The first 6 rows are patterns. Each new row is the sum of 2 different patterns, raised or lowered, with some noise. Before adding, each is slid sideways (what falls off one end comes back at the other) and multiplied by a number that may be negative. Names go in the order of the patterns.
In the rows, zero is written as 128.
Known rows, each followed by the names of its patterns:
[ 79 147 134 126 150 157  87 119  79 126 142 144 137 126 137 131 118 177
 137 158  79 125 115 126 131 134 126 113 156 110 118  98  87 138 159 115
 139 111 136]  K_247
[139 139  90 107 129 134 135 129 165 128 113 123 128 126 134 130 125 104
 148 109 141 129 123 133 130 125 130 132 159 144 134 127 135 113 133 129
 145 106 158]  K_566
[142 118 121 108 122 113 132 111 156 140 127  99 133 141 118 143 128 119
 168 127 129 129 110 131 115 124 141 115 128 154 132 116 122 128 133 135
 126 111 124]  K_222
[123 126 152  87 124 109 134 134 123 117 152  81 150 129 171 131 123 110
 177 126 147 118 124 105 137 143 136 126 128 111 116 116  79 177  97  94
 110 141 130]  K_526
[151 133 106 127 153 130 126 124 117  97 122 136 123 122 125 144 143 153
 120 126 134 130 160 143 143 109 132 118 120 107 177  90 119 135 130 127
 126 139 148]  K_570
[126 152 171  81 145 131 121  96 123 141 138 128 114 146 102 140 168 113
 126 126 108 130 118 128 177 103 143 131 163 130 153 143  90 136 121 128
 157 140 125]  K_66

New rows, each followed by the names of its patterns:
[164 130  97 115 109 113 141 112 127  74  93  95 149 114 136 108 115 131
 121 120  89 132 130 150 152  95  88 140  99 124  92 153  89 114 107 118
 100 152 103]  K_247 K_222
[120 115  80 107 106 112 107  75 146 122 115 109 130 116 105 111 111 111
  98 140  97  81 110 109 101 130 100 142 122  79 107 106 123  80 122  94
  97 170 107]  K_222 K_66
[151 129 153 108 143 149 137 160 133 148 148 130 133 132 142 138 105 169
 115 136 136 169 133 159 148 143 129 134 172 125 127 152 138 179 158 143
 151 126 112]  K_222 K_66
[173 177 187 108 134 143 166 168 164 146 155 167 148 174 120 119 165 172
 147 160 143 196  96 182 164 179 179 198 131 124 119 150 171 191 173 154
 164 176 178]  K_247 K_66
[ 72  96 119 113  85 106 139  64 135 156 119  80 100 110 105  65 116  80
 122  97  88 100  76  66 122 100  98  77 104 123  67  96 111  77 106 104
 119  83  70]  K_526 K_570
[152 136 159 134 136 161 166 114 139 100 118 173 140 165 143 146 151 137
 181 152 173 132 157 138 141 153 134 147 131 182 108 163 129 121 116 150
 133 161 135]  K_247 K_566
[ 82 131 116  91 109  90 104  99 129 105 124 131 135  59 155 126 120 116
 126 111 115  76  83 110 154 112  84 118 105 119 132 116 121 103 116 133
 115 108 106]  K_222 K_570
[120 148 117 130  93 171 146 174 131 122 115 121 109 112 125 144  81 136
  99 180 121 164 109 120 117 168 166 106 144 137 161 141 123 115 149 122
 152 120 177]  K_247 K_566
[ 81  97 117 145 122 100  89  92 128 112  74 101  91  74 112 109 107 100
  91 130 118 108  91 111 114 106 131 113 118  98 112  84 106  90 164  72
 107 108 117]  K_222 K_570
[198 170 148 144 180 140 133 183 195 191 154 149 158 168 110 196 154 162
 125 160 160 171 123 181 128 181 152 176 156 145 151 164 158 170 144 156
 194 119 178]  K_566 K_526
[110 165 113 103  97 176 127 157  97 111 100 127 160 135 128  98 104  95
  97  48 208  50  76 104 128 116 109 124 157  99 118  75 120 145 112 102
 133  61 106]  K_526 K_570
[157 105 160 148 194 143 118 118 132 149 117 155 136  76 141 118 170 152
 143 145 136  95 159 136 115 121 141 137 151 159 110 149 131 127 122 169
 126 115 106]  K_247 K_66
[187 108 171 183 125 134 127 190 153 140 179 150 158 147 156 132 173 141
 208 164 141  97 160 146 176 107 187 122 154 153 150 122 169 150 187 152
 153 148 152]  K_247 K_526
[ 82 149  91 121 120 106 100 110 137  98 145 117 137 153 105 106 135 113
 115 107 148  89  91 150  67  77 155 121 155 114 108 112 120 117  90 109
 138  69 102]  K_247 K_570
[106 193 142 173 143 144 155  93 141 145 127 165 175 141 126 157 178 101
 163 140 116 107 149 144 141 118 120 142 119 135 203 136 137 109 126 153
 121 154 185]  K_222 K_66
[166 163 163 158 204 176 166 156 136 155 187 159 154 129 166 107 165 168
 147 154 157 169 176 185 178 170 168 159 194 156 175 140 176 127 178 148
 215  83 128]  K_566 K_570
[104 138 115 131  72  50 119 105  94 103  96  87 113  65  68  67  81 108
 104  83 109  85 114  83 120  97  99 123 128  46  76  31 102 110 105 104
  66  92  88]  K_247 K_570
[139 105 200 138 135 156 160 155 154 155 202 128 162 124 164 154 145 130
 212  84 169 160 197 157 148 147 214 169 178 132 152 151 164 167 160 145
 133 135 150]  K_526 K_570
[182 132 145 111 126 147 167 109 146 133 166 161 181 135 137 147 152 170
 173 166 145 186 107 165 157 194 114 141 157 152 130 176 159 175 162 147
 135 156 148]  K_526 K_570
[105  95 103  87 114 145 110  92  99  88  93  96  60 144  59  90  74 125
 107  97 105 129  67 101  88 134 121 103  94 130  51 128 107 155  89 121
  95 157  73]  K_566 K_526
[185 138 152 151 111 196 149 159 103 147 118 129 156 188 115 139 133 139
 147 148 141 134 205 139 123 152 194 150 135 134 136 125 126 175 133 111
 155 163 163]  K_570 K_66
[ 70 132  83  87 109 130  97 127  70 155  45 124  76 103 130 148  26 103
  45 113 123 140 108  90 107 111  96 166 125 145 103  62 123 134 124 102
 103  98 133]  K_247 K_526
[153 108  86  83  90 109 127  56 106  91 116 108  98  84  87  98 101 120
 118 116 101 174  32 123 127 158 113 103 107 103  82 109 110 138 106 103
 113 112  80]  K_566 K_526
[103 129 123 133 137 107 101 114 118 129 131 127 150  62 154 128 139 108
 111 124 119  99 147 123 153 124 117 121 129  89 155 101 125  70 137 129
 138  56 104]  K_566 K_526
[200 129 132 122 146 105 158 146 134 130 181  91 146 106 133 155 154 144
 140 150 174 148 180 146 168  88 142 131 155 120 173 147 140 119 107 132
 124 116 148]  K_247 K_566
[144 144 164 134 115 120 170 113 124 122 153 123 128 137 124 127 102 148
 160 160 127 133 137 133 164 162 131 132 128 125 131 112 174 103 124 135
 112 121 128]  K_566 K_570
[185 132 117 156 183 135 105 115 202 144 158 118 152  93 160 190 133 135
 138 101 129 117  92 235  85 119 124 184 142 157 151 127 106 129 119 172
 157 132 125]  K_526 K_66
[ 94  91 113  94  99 137 122 136 118  75  83  98 125  93  92 118  60  98
  89 109 108 113 102 115  97 116 116  75 125 111 107 130 106  87 113  93
 112 102 150]  K_247 K_222
[163 168 175 151 163 152 112 176 184 185 150 162 132 196 163 138 151 152
 140 179 166 176 160 146 158 148 125 116 203 139 132 140 161 161 166 161
 165 138 160]  K_222 K_526
[141 144 117 143 138 141 158 167 164 149 131 153 126 127 137 166 126 168
 146 148 106 132 145 134 152 148 185 144 138 133 152 119 136 144 158 115
 150 128 142]  K_566 K_222
[115 154 151 117 150 146 194 148 162 159 152 160 165 178 165 140 185 206
 206 137 127 171 148 154 178 205 153 146 154 139 137 176 196 185 157 113
 141 152 170]  K_247 K_526
[104  98 118 114 104 127 140 136 113  73  96 123  94 159  90 139  70  95
 110 127  65 119  95 114  92 149  85 107 101 107 115 128 120 124 159  92
 153 148 126]  K_566 K_526
[157 106 130  86 107  75  97  73 171  70  87  63  80 102 124  10  99  79
 108 118 117 101  89  76 110  99  90 105 122 152  48 125 124 118  99 101
  89 110  81]  K_222 K_526
[139 143 131 134 130 114 162 136 167  73 138 107 124 130 126 124 117 145
 110  96  90  90 135 146 125 130 111 119 102 119 124 116 170 163  94 115
  83 124 111]  K_247 K_566
[ 89  79  80  83  88 111 106  46  91  79 135 108 128 104  89  97 104 111
  69  99  87 124 127  89  75  84  82 100 105 130  92  98 113  49 103 135
 100 131  99]  K_247 K_570
[175 146 111 156 127 171 131 161 141 114 155 149 150 192 160 161 145 111
 152 136 142 131 119 154 144 186 103 132 147 129 140 150 182 127  96 177
 132 142 156]  K_566 K_66
[150 117 175 142 130 122 121 161 149 126 193 136  95 131 146 138 156  96
 143 112 132 124 159 151 127 109 142 143 159 163 178 194  84 176 179 161
 113 124 124]  K_526 K_570
[141 120 147 145 188 149 170 100 141 134 158 128 164 131 130 171 126 132
 122 109 147 143 118 149 129 145 114 157 147 127 178 143  99 127 132 157
 154 152 144]  K_247 K_566
[166 175 153 179 152 150 160 164 146 174 186 164 200  99 186 180 182 133
 185 176 163 112 207 176 170 167 156 159 207 136 207 139 145 123 148 160
 190 102 163]  K_222 K_526
[180 103 159 142 175 168 181 139 144 161 156 154 162 167 163 213 101 213
 203 178 128 161 175 157 148 201 157 208 154 155 166 158 139 197 133 168
 108 158 183]  K_222 K_526
[105  98 166  61 120 121  94  93  83  97 109  70 125 124 116  81  89  99
 109  87 130  67  92  79  86  93  91  59  84  87  87 126 125  91  60  97
 110  88 122]  K_222 K_526
[152 176 151 147 152 154 135 200 138 139 126 154 169 169 124 151 147 137
 147 168 165 136 136 160 140 163 166 132 190 113 175 190 163 151 154 146
 163 132 164]  K_222 K_526
[144 129 146 128 111 142 125 146 165 163 127 140 129 170 122 133 117 179
 180 134 131 118 137  94 148 142 177 156 143 111 147 159 159 139 163 124
 181 148 141]  K_566 K_222
[175 128 135 123 122 120 130 180 160 135 109 127 140 117 107 185  99 145
 120 151 142 115 139 149  95 150 109 145 170 138 117 156  93 163 148 177
 127 129 134]  K_222 K_526
[154  98  90 106 127 145 126 119 133  94 100 107 119 136  94 133 141  92
 102 100 148 123 119 104 182 115 116 107 117  99 127 129 121  95 134  88
 118 107  79]  K_566 K_526
[108 161 181 142 189 189 115 157 112 156 174 179 192 170 172 164 153 197
 175 190 122 141 171 167 171 138 143 149 191 145 152 158 120 160 186 146
 170 146 170]  K_247 K_566
[ 95  90  96 140  33  79  42 130 126 107  98  87 101  62  86 149 107 121
  55  87  82  96 121  81 111  69 117  84  81  69  65 101 117  53  88  74
 103  46 125]  K_247 K_566
[121  63 134 108 165 110 106  82 176  88 121  94 137 105 120 121 115 111
  84  94 110 105  68 159  78  77  95 141 100 122 100 134  77 105  92 120
 115 104  77]  K_566 K_526
[112 108 144  97  97 102  79 106  98 140 102 107 114 129  31 165 140 157
  94  90  92  97  82 133 102 127  57  89  83 149  82 154  82  97  56 102
 119  96  68]  K_247 K_526
[128 104 106 141 118 147 130  98 115 148 148 131  83 178 118 130 169 175
 151 100 125 123 138  95 206  85  82 154 133 133 151 140 160 153  86 135
 115 153  99]  K_570 K_66
[163 191 140 154 122 156 141 147 182 177 166 151 152 185 129 164 147 139
 111 119 157 164 145 131 161 138 171 204 130 144 153 132 176 153 162 175
 127 153 145]  K_570 K_66
[ 55 114  99  58  66  73 119  93 136  94 101  96  79 102  81 113  90  92
 165  80  73 116 115 118  82 132  84 104  88 101  68 101 118 140 106 104
  87 100 101]  K_247 K_66
[134 110 113  82 112 114 128 115 110  97  81  94  57 171  80  88 102 139
  83 134 118 132  73 111  97 114 107  93 100 151  70 119 115 155 119 118
 118 166 107]  K_526 K_570
[105 109 124 126 139 123 102 130 133 129 122 154 147 112 127 115 126 100
 115  89 159 141 120  99 100 122 103 158 123 128 167 145  79 164 122 121
 115 126 141]  K_222 K_570
[137 133 154 130 141 186 126 106  83 136 145 157  96 169 121 135 138 157
 131 130 133 136 117 168 133 158 180  93 167 169 149 127 139 166 152 120
 171 148 140]  K_566 K_526
[ 75  86 101 124 106 108 103 118 108 109 112  69 108  90  93 127  67 122
  94 165  93  93  65 115 111 145  85 109  69 117  80 127 106 102 107 116
  59  53 109]  K_247 K_526
[167 134 171 162 139 159 173  91 169 168 194 158 146 133 199 170 175 132
 162 143 180 172 176 150 172 111 133 143 141 190 116 134 126 167 166 109
 153 175 118]  K_222 K_526
[ 85 105 131 130 128 109  89 112 143 116  97 116 110 109 113 130 106 124
  81 111 121 156 101  99 122  98 133 130  82  98 112 104 125  94 157  89
  91 130 110]  K_222 K_570
[139 140 153 119 139 121 145 135 116 125 117 136 134 129 151 122 127 121
 148 120 143 139 157  83 180 143 135 105 118 135 127 122 118 155 148 122
 111 132 131]  K_566 K_570
